The rows are grouped in 4 different ways at once. Each group adds its own fixed numbers to the row, and there is some noise. The rows also spread widely along 15 directions, which tell nothing about the answers.
In the rows, zero is written as 128.
Known rows, each followed by its group in each grouping:
[126 158 141 135 102 196 103 114  87 119 166 101 110 128 109 112 108 141
  82 141 165 106 130 166 119 133 149 157 115 127 128 126] : z662 (1) (1) (0)
[111 124 110 161 124 186  84  93  65 114 167 147 114  88 130  79 130  95
 129  95 138 106 157 117 104 128 168 156  99 163 157 110] : z250 (0) (2) (1)
[129 159 141 113 138 167 137 126 119 145 123 128 143 171 110 158 148 162
 129 129 143 124 136 135 119 117 152 165 117 119 158 118] : z45 (1) (3) (3)
[131  99  54 168 108  86 162 101 165 145 139 106 101 132 157 172  96 115
 103  61 123 136 128 156 144 169 127 170 121 132 118 115] : z954 (2) (0) (2)
[127  80 181 158 108 140 135 169 137 140 130 135  83 121  72  67 155 117
 117 135 137 147 154 133 163 147 130 158 112 128 143  72] : z306 (0) (3) (4)
[126 177 112 108 118 171 106 133 105 142 174 104 132 125 137 131 108 136
  83 126 156 102 123 170  93 157 131 150 145 104 130 135] : z45 (2) (0) (0)
[120 120 146 140 131 149 110 112  96 105 144 133 123 133 107 145 127 134
 125 147 133 123 131 152 145 117 134 156 101 120 142 132] : z662 (2) (1) (2)
[150 169  89 129  70 162 194 153 165 192 120  72 115 148 121  88 146 151
  67  76 162 134 173 161 104 115 154 171 129 113 128  83] : z954 (0) (2) (3)
[137 135 152 119 148 122 152 108 111 134 106 143 135 150 130 127 137 171
 119 144 127 132 143 136 147 108 133 124 126 114 123 137] : z250 (0) (1) (4)
[126 109 145 154 109 129 119 116 146 101  99 104 138 123  83 151 157 135
 102 136 109 167 128 128 149 133 118 148 124 116 141 149] : z306 (2) (1) (1)
[123 104 103 138 123 129 122 120 115 137 131 127 115 104 142 135  98 120
 120 114 130 122 120 132 119 137 133 145 127 125 129  99] : z954 (0) (3) (1)
[107 145 111 105 112 153 118 142 176 127 126 110 114 137  99 166 156 132
 113 148 130 145 126 156 130 115 122 170 120 120 154  94] : z306 (0) (2) (2)
[126 132 145 116 106  97 102 119 166 134 142  84 116 124 111 145 147 123
 159 144 102 122 142 128 141 125  84 102 141 173 158 143] : z45 (2) (1) (0)
[126 103  88 104 121 133 153 123 118 122  88 116 141  78 105 161  81 143
  92 158 113 158 128 138  85  73 150 176 132  72 132  57] : z306 (2) (3) (1)
[131 172 145 100 130 149 116 147 104  92 135 133  75 155 114 122 180 138
  76 171 170 106  71 145 137 159 117 146 117  61 131 147] : z306 (2) (1) (1)
[119  97 140 141 110 138  96 162 145  97 118 128  85  88  73 105 115 103
 106 162 122 141 135 145 159 118 106 128 131 140 107 104] : z954 (0) (0) (0)
[ 94 152 101 129 145 164 107 132 143 130 178 122 148 112 115 155 152 111
 144 104 109 137 165 162  79 113 117 199  75 112 196 139] : z306 (0) (0) (3)
[108 163  98 133 131 157  89 135 131 109 156 116  76 104 143 155 115 116
 140 118 136  92  94 109 103 100 106 133  98 144 186 124] : z45 (0) (2) (3)
[124 123 143 124 139 108 126 110 126 140 111 155 116 155 157 129 144 151
 104 109 134 120 102 118 155 187 150 135 147 121 126 125] : z662 (0) (0) (0)
[138 134 132 133 139 140 117 130 129 120 102 129 123 127 110 121 135 135
 135 133 128 123 164 124 149  72 107  89 146 153 114 142] : z954 (0) (2) (4)
[132 105 134 150 138 134 133 134 109 120 113 133 118 121 128 138 110 125
 117 113 135 126 131 128 127 119 128 138 125  98 137 134] : z662 (2) (2) (3)
[110 142 115 117 124 135 126 117 128 102 142 140  91 131 115 134 150 131
 102 152 134 128  96 162 126 150 134 182  95 118 142 105] : z250 (0) (3) (0)
[143 115 130 109  97 100 148  97 134 160 146  82 113 153 146 166 119 122
 129 127 149 112 159 168 133 158 113 122 160 131 116 127] : z306 (2) (2) (0)
[115 123 122 142 156  99 112 107 108 118 147 148 126  96 150 114  81 172
 104 130 108 103 101 141 141 124 113 117 127 136 118 137] : z662 (0) (0) (1)
[136 159 110 126 137 127 175 126 133 126 117 123 139 159 118 174 146 145
 120 137 116 138 147 165 111  77 117 170  90  76 145 147] : z45 (0) (1) (0)
[115 123 162 121 159  87 101 141 167 140 159 143 112 148 127 119 169 121
 175 133 110 109 156 137 162 134  77  97 127 165 145 160] : z662 (0) (0) (4)
[135  71 126 129 111 121 142 130 126 133  94 139  96 134 108 148 128 113
 131 133 134 148 149 115 147 140 153 166 127 114 131  61] : z954 (2) (0) (1)
[131 125 110 162 135 162 145 119  88 115 120 122 141  84 116 115 101 136
  98 105 118 147 150 127  99  81 142 156 106 100 144 128] : z250 (2) (1) (4)
[118 113 149 149 117 160 117 138 121 158 136  98 162  94 126 134 102 137
 112  97 120 161 140 137 112 155 130 155 138 108 159 132] : z250 (2) (0) (2)
[115 118 117 144 156 113 132 127  97 131 151 161 104  90 141  93 112 138
 118 102 113 108 144 118 123 125 130 139 115 133 149 109] : z306 (2) (0) (0)
[122  91 100 154 134 131 135 151 132 126 134 159 142 121  93 102 153  86
  99  97 121 156 158 180 138 161 143 195 121  92 114 110] : z954 (2) (3) (2)
[127 115  80 156 117 134 136 128 129 110 117 110 136  86 129 135  70 129
  43 110 125 145  90 165 110 146 137 163 148  80  96 120] : z662 (2) (3) (0)
[122 143 102 126 117 126 115  87 140 107 110  84 118 105 146 181 138 102
 148 105 119 124 129 103 100  85 100 103 124 129 167 169] : z306 (0) (2) (3)
[100 121  76 106 150 153  41  89 120  79 145 133 157  98 124 196 126  68
 149 134 110 123 135 149 106 138 126 143 147 129 136 159] : z954 (2) (1) (3)
[137 176  88  92 104 132 152 120 159 185  95  74 164 113 165 125 123 186
  69  87 124 142 115 120  93 142 149 130 189 100 136 107] : z954 (2) (1) (4)
[105 126  51  85 113  75 113  89 173 162 178 101  90 133 210 192 148  60
 155  80 131  96  99 157 101 211 107 158 142 120 157 125] : z954 (0) (2) (2)
[130  94 196 201 143 145 124  73  42  71 113 145  85 146 111 179 122 162
 135 126 144 124 107  97 171 145 137 150  65 118 171 173] : z306 (2) (0) (3)
[122 163 167 129 128 205  73 162 124 144 158 107 165 145 105 136 127 154
 101 128 153 134 126 160 127 175 126 141 165 115 143 150] : z45 (2) (2) (4)

New rows. What belongs after each?
[158 151 137 121 135 112 164  92  84 134  96 127 121 166 150 139 156 160
 119 126 142 109 123 102 131 114 141 114 130  99 137 151] : z45 (2) (1) (1)
[121 131 124 144 132 170 114 132 102 130 133 132 114 100 133 126 121 117
 138 105 130 125 157 106 105 102 134 137 116 145 165 114] : z250 (2) (2) (0)
[147 122 119 138 136 111 161 118 124 148 124 155 102 173 133 104 129 161
 115 107 149  95 170 132 169 111 152 126 131 165 110  95] : z662 (2) (2) (3)
[154 120 161 155 127 149 172 170 135 147  70 155 118 164 100  75 144 161
  77 115 157 143 157 123 180  94 150 116 145 115  91 105] : z662 (0) (2) (2)
[135 158  82 153 123 104 164  91 136 118 117 120 145 128 112 100 158 152
  84 104  98 133 138 148 124  91 133 153 104 123 125 142] : z45 (0) (1) (1)
[114 107 139 183  99 158  89 132 115 116 181 127  79 122 101  96 116 126
  97 119 147 115 118 159 169 184 132 169  97 160 128 116] : z954 (0) (1) (1)
[131 163 110 110 124 145 127  98 102 117 121  97 154  96 111 146  93 169
 119 152 116 112 146 145  92  49 120 121 131 131 140 126] : z45 (2) (2) (3)
[123 120 139 126 150 133 122 112 121 129 104 134 139 130 138 162 108 160
 132 136 119 134 110 117 131 112 132 132 131 117 148 119] : z662 (0) (3) (4)
[122 124 129  62  85 102 101  52 139 144 119  48 176  91 147 183 110 116
 150 156 107 131 146 153  84 128 111  93 188 139 134 151] : z250 (0) (2) (3)
[127 132  77 149 153 145 128 108  96 107 111 152 138  89 138 107 114 126
  96  93 117 129 143 104 110  95 150 130 130 126 121 125] : z250 (2) (0) (1)
[130 126 135  93 122 106 135 139 136 160 154 120 133 146 130 114 148 136
 116 146 133 119 142 166 124 152 126 154 141  98 128 109] : z662 (2) (1) (1)
[124 186  84 157 149 168 121 152 105 123 178 137 150 127 131  94 144 123
  72  79 136 109 139 183  99 140 126 166 116  97 132 171] : z45 (2) (2) (0)
[116 113 128 124 178 166  83 155 119  94 110 177 169 138  88 164 145 100
 137 140 122 147 156 152 136 121 125 148 140  99 116 157] : z954 (2) (3) (3)
[126  88  97 154  85 115 160  65 117 125 119  95  43 101 149 155 130  93
 163  94 126 133 138  74 103 107 153 168  66 151 201  59] : z250 (0) (0) (4)
[128 137  40 152 115 134 137  74 125 138 154 110 127 123 149 148  63 155
  95  89 131 104 158 145 121  96 159 150 126 181 110  87] : z662 (2) (0) (1)
[123 120  98 140 126  91 150 130 152 132 153 122 110 121 136 116 166  95
 112  85 119 132 133 166 114 170 109 170 114 101 146 147] : z250 (2) (2) (3)
[124  88 126 109 142 107 115  99 105 118 116 192 101 130 109  96 129 145
 112 156 130 117 144 129 182 147 175 139 149 170  94  52] : z250 (2) (0) (2)
[111 133 130 137 173 152  80 123 104  92 130 169 148 119 119 142 118 152
 108 136 121 124 116 137 148 138 130 132 135 132 124 160] : z250 (2) (1) (3)
[123 133 156 196 148 144 106 156 144 123 116 140 121 115 100  90 167 159
 153  77  96 140 164  64 163  89  95 103  98 197 180 159] : z954 (2) (0) (1)
[112 129 150 111 118 137 102 103 120 140 133 112 152 110 113 123 151 157
 138 139 108 131 154 108 118 120 135 136 135 147 175 112] : z306 (2) (1) (1)
[ 96 117 132 157 110 125 119 125 196 129 132 118 131 141  85 157 153 179
 114 125  98 167 124 147 163 155 126 193  99 166 169  92] : z306 (0) (2) (1)
[112 113 129 145 127 128 120 111 111 124 148 132 116  99 118 107 117 139
 140 133 111 115 148 135 119  89 127 149  92 149 158 100] : z662 (0) (2) (1)
[123 163  74 152 130 124 132 118 179 140 160 124 123 175 146 137 166 112
 104  68 133 122 151 161 139 158 122 157 116 154 125 160] : z662 (0) (0) (0)
[147  81 160 104  94  60 153  24  75 133  99  91 123 119 140 157 137 128
 178 156 106 117 148  98 119 114 141 110 131 131 159 111] : z45 (2) (1) (1)
[126 115 116 106 134 119 124 121 150  98  90 151 146 138  97 134 171 101
  94 149 119 158 145 167 144 140 137 145 154 101  87 134] : z250 (0) (2) (0)
[135 122 131 117 111 141 114 140 148 140 108 121 158 124  78  91 136 131
  89 130 126 142 173 145 140 132 148 123 179 140  98 102] : z45 (2) (0) (3)
[142 156 173 119 131 113 174  97  72 130 126  94 131 125 139 172  72 218
 115 184 125 113 102 166 112  70 100 131  95  78 143 156] : z45 (0) (1) (0)
[135 133 108 147 116 130 122 100 178 134 107  78 131 161 140 204 120 118
 137  83 133 131 143 114 143 120 111 103 147 157 130 173] : z662 (1) (0) (3)
[149  77  60 155 121  78 161 100 149  93  97 113  74 107 120 176 106  41
 177 124 110 120 196 120 148   4  83  84 103 158  94 134] : z954 (0) (1) (2)
[164 113 177  79 135 127 145 123  69 119  91 128 110 167 123 176 112 120
 133 198 176  99 135 150 135 107 125  94 164  58  92 142] : z45 (2) (2) (3)
[128 140 121 123 119 170 118 123 116 133 142 132 105 144 120 125 144 118
 130 132 154 116 157 127 126 108 149 147 108 143 140 102] : z250 (0) (1) (1)
[114 146  38 121 144 127  75 104 166 114 110 133 112 105 176 162 135  73
 140  70 116 103 124  73 120 115 122  83 165 172 131 146] : z954 (0) (1) (3)
[141 101 136 146 121 123 139 113 102 118 104 120  95 111 126 119 113 115
 135 117 135 116 149  98 129  90 127 109 120 130 141 121] : z662 (2) (0) (3)
[126 162 123 139 123 170 121 135 128 123 118 126 123 110 110  84 150 144
  91 107 132 131 142 115 121  98 141 133 120 137 141 130] : z250 (0) (1) (3)
[107 152 105  91 109 133  76 117 166 122 124 111 134  95 123  96 163 104
  87 127 114 134 119 133 118 166 129 111 181 152 116 129] : z250 (0) (0) (0)
[112 122 114 148 141 140 123 114 112 146 159 143 151 121 130 144  89 182
 111 109 113 132 150 164 135 153 147 180 118 147 139 106] : z954 (2) (0) (0)
[137  87 142 122  90 137 132  57  78 111  98 112 135 103 103 111 130 110
 100 147 133 148 141 146 121 146 177 152 142 112 113  94] : z250 (0) (3) (4)
[132  92 111 171 167 135 135 150 123 137 146 167 127 146 133 151  73 141
 121 107 139 122 164 154 163 120 123 138 129 146  92 122] : z250 (2) (2) (1)
[127 157 126 116 152 136 128 167 177 126 103 149  90 165 121 146 174 155
 125 130 132 135 117  91 163 111 114 122 127 143 154 118] : z250 (2) (1) (4)
[137 149  91  94 105 145 117 117 151 128 127  98 146 159  99 150 179  72
 117 128 142 132 171 162 108 132 140 151 151 103 121 136] : z45 (2) (1) (3)
[140 104 142 116 135 127 134 135  97 150 117 149 132 111 115  88 123 118
 135 127 132 113 178 120 120 100 147 120 155 119 128  89] : z45 (2) (2) (3)
[130 119 151 145 141 145 127 106  77 126 145 153 140 157 122 118 150 128
 123 111 145 117 151 149 128 157 159 169 108 110 145 139] : z662 (2) (3) (3)
[105 186 140 102 158 140  80 116 135 107 116 133 168 126 136 152 167 181
 109 138 100 134  89 135 127 142 105 121 140 117 150 194] : z954 (0) (1) (0)
[114 147 199 143 137 165 110 178 123 128 178 110  98 126  98 148  77 196
 137 186 135 115 110 171 144  84  70 140  77 142 162 135] : z662 (0) (3) (0)
[136 182  65 141 112 117 158 105 180 111  98  84 121 146 125 155 194 140
 112  78 110 138 134 125 116  91 103 140 107 136 161 170] : z954 (2) (2) (3)
[122 113 172 144  97 152 106 119 129 139 155 101  92 147 120 147 131 114
 150 131 148 122 148 135 144 150 122 144 109 158 161 118] : z662 (0) (0) (0)
[139  87 119  90 134 108 179 140 103 160 108 151 145  93 108  89  86 138
 106 163 124 135 186 174 118  72 148 145 152  93  87  54] : z250 (2) (2) (2)
[121 118 103 136 134 158 124 125 136 143 157 151  76 174 131 159 128 116
 136 109 167 108 163 132 155 148 161 170 107 158 139  67] : z306 (0) (0) (4)
[151 179  72 134 119 173 137  99  89 101 129 134  35 172 164 120 133 117
  87 102 206  57 112 109 135  94 159 112 110 144 112 117] : z662 (0) (2) (3)
[147 116  99 157 125 130 147 112 107 118 144 127  63 163 149 148 114  99
 111  99 175  98 132 137 150 144 136 139 116 115 115 127] : z662 (2) (0) (4)
[134 125 118 177  91 152 137 116 143 160 127  82 138 116 122 126 121 101
 134  62 123 145 179 107 118 103 131 122 125 159 154 131] : z45 (0) (0) (2)
[116 126 105  90 152 127 116 123 160 115 115 144 142 152 119 186 141 120
 118 156 123 149 134 172 133 136 126 156 143  95 106 127] : z250 (0) (0) (4)
[121 149 105 149 126 183  68 148 138 124 172 145  85 153 128  82 162  76
 116  93 167  89 148 116 153 149 142 117 135 180 123 126] : z662 (0) (1) (1)
